The same things were measured in two ways. Each way mixes the same 5 hidden numbers, adds some noise and spreads widely along 2 directions of its own, which tell nothing about the thing.
(in the rows, 128 means zero)
Some things both ways: the first way, then the second way.
[149 133 121 118 128 122 101 172 115 130 114]
[ 77 123 134 127 154 171 134 151  77 114 147 139 142]

[140 143 132 156 125 119 124  76 137 109 119]
[114 111 105 145 120  68 101 141 130 116 101 115 145]

[ 92 129 120 141 165 144 117  89 158 123 179]
[131 131 140 140 129 133 180  95 155 138 147 107 152]

[168 138 157 125  94 138 131  99  86 133 123]
[157 116 132 101 127 128  84 146  71 131  83 148 138]

[235 156 130 134  58  95 134 172 141 169 133]
[ 70 121 177  67 135 197  87 119 110 148 145 136 120]

[116 142 119 108 149 141  87 155 114 147 123]
[ 92 101 144 142 157 144 155 137  75 108 119 125 131]

[183 100 186 116  81 115 137  83 100 110  95]
[159 138 106  72 105  95   7 160  82 142  92 153 155]

[148 140 115 121 167 120  41 171 107 104  92]
[ 35 138 134  99 193 159 149 146  39 122 138 130 185]

[140 128 134 149  99 115 169 100 143 124 130]
[189 146 111  89 113 130  95 103 119 151 129 131 148]

[125  86 147 120 141 105 127  84 183 111 166]
[118 163 119  86 113 124 107  82 178 163 175 120 163]

[133 133 152 127 135 140 104  51 141 128 167]
[124 120 139 110 117  96 125  97 150 152  99 111 149]

[ 91  72 171 105 128 156 167  84  97 104 146]
[207 137  68 123 125 126  92 146  72  75 140 128 111]

[132  94 148 136 113 109 154 101 115  80  74]
[168 159  66 125 110  88  46 170  74 125 129 154 160]

[100 123 105 108 150 130 115 150 174 161 168]
[125 132 164 109 131 178 175  79 152 147 171 110 141]

[134 145 121 128 123 134 119 137 119 142 126]
[116 108 132 129 146 142 142 134  92 108 120 125 125]

[ 91 132 128 154 144 160 155 116  77  84 122]
[180 124  77 152 166 137 166 162  27  64 129 130 140]

Other things, the second way, with their names:
z_942: [125 137 121 160 163 171 186 149  68 104 168 131 151]
z_97: [110 140 130  66 126 141  85 102 125 151 139 116 150]
z_877: [152 164  76  96 141 166  67 176  36 104 160 162 153]
z_892: [194 142 104 123 115 111 127 108 129 138 134 123 147]
z_350: [122 141 113 100 136 174  87 161  62 115 161 147 136]
z_790: [240 141  78 128 112 116  86 157  71 109 115 147 132]
z_910: [ 94  83 187 137 147 147 157 160  55 132  59 148 153]
z_715: [120 126 121 155 127 153 112 174  88 111 146 159 139]
z_93: [221 139 134  99 127 185 121 137  67 129 122 152 126]
z_488: [167 132 107 132 122 151 112 148  93 104 154 144 122]
z_135: [179 148  83  91 123 111  86 124  87 116 119 126 144]
z_957: [249 157  65 155  91  93 102 140 122 131 149 148 149]
z_769: [ 65 112 136 113 160 101 139 125  91 126  95 112 171]
z_723: [ 72 145 112 143 162 151 177 125 109 121 181 118 170]
z_36: [118 127 152 116 169 185 200 105  81 115 149 115 146]
z_338: [122 110 136 152 164 162 193 135  75  98 129 118 137]
z_866: [176 125 119 107 121 141 102 135  90 112 126 136 118]
z_310: [ 96 119 161  94 132 147 114 126 108 152 114 132 142]
z_580: [175 110 115 146 134 135 145 143  78 100 112 130 129]
z_522: [110 101 158 151 168 192 203 158  46 100 130 141 140]
z_870: [118 135 138 148 134 156 178 125 125 151 164 134 163]
z_481: [125 134 152 108 110 141 129  85 176 165 156 111 133]
z_293: [147 109 124 126 127 120 109 143  96 115  92 132 131]
z_761: [108 100 132 155 167 165 200 139  70  78 138 114 123]
z_760: [162 150  77 107 114  95  58 142  95 127 132 140 149]
z_869: [181 126 125 139  91 124 117 113 158 148 145 127 128]
z_831: [128 124 137 124 153 164 176  99 119 112 154 109 128]
z_862: [145 157 106  98 165 167 127 142  40 116 148 140 165]
z_608: [166 132 114 121 125 159 127 119 122 105 156 117 111]
z_929: [ 98 115 136 133 166 160 148 171  41 104 119 140 151]
z_139: [127 131 125  69 124 124  55 123  91 141  96 137 157]
z_536: [ 74 132 136 120 128 133 111 138 126 143 157 132 154]
z_374: [167 147 162  92 132 204 140 111  97 152 155 141 139]
z_40: [ 99 138 138 108 113 112 124  82 178 164 147 108 153]
z_854: [ 80 132 151  75 131 157  93 105 132 144 144 117 132]
z_647: [ 70 128  85 103 133  56  77 117 120 116 110 103 157]
z_817: [136 150 117 104 151 199 127 134  75 107 186 130 138]
z_951: [ 89 123 154 112 174 192 170 142  44 120 127 130 151]
z_331: [ 97 140 108 104 125 131  63 158  84 127 137 140 156]
z_236: [  5 137 175 112 172 198 185 103 121 137 193 116 161]
z_598: [144 146 123 131  91 117  98 119 161 163 164 135 154]
z_124: [152 132  92 139 154 113 133 153  50  99 106 131 159]
z_6: [206 111  76 129  96  49  45 160  92 107  60 137 128]

Some of these things the first way, each followed by its name:
[ 91 116 120 113 167 142  99 132 143 132 164]	z_870
[153 138 169 152  84 140 171  43  87 103 104]	z_6
[128 154 127 155 118 153 157 105 103 123 144]	z_580
[ 97 163  90 106 160 155  87 215  91 160 112]	z_522
[160 110 128 111 102 110 137 187 120 132  95]	z_350
[ 92 109 144 129 141 144 150  72 134 111 160]	z_892
[132 113 147 140 110 124 156  89 121 102 112]	z_135
[123  82 138  94 120 109 134 185 102 109  66]	z_877
[185 200 135 140 108 164  83 131  62 152 132]	z_910
[114 111 145  99 117 140 142 135 113 146 123]	z_866
[119 161  92 157 129 125 143 149 152 139 140]	z_831
[187 168 116 137  97 105 110 155 130 156 110]	z_310
[137 142 105 145 130  93 120 118 197 141 133]	z_40
[206 144 130 147  82  92 136 132 163 139 142]	z_854
[128 114 143 143 111 135 173  70 153 127 177]	z_869
[119 157 106 143 146 146 116 144 124 128 159]	z_36
[ 85  93 166 109 123 158 172  84  87 110 127]	z_790
[129 129 109 121 122 120 124 179 119 128  93]	z_715
[162 152 148 148  99 143 141  89 105 127 135]	z_293
[143 153  98 136  96 117 161 196 141 162 122]	z_374
[189 128 137 147  91  97 136 109 156 122 133]	z_97
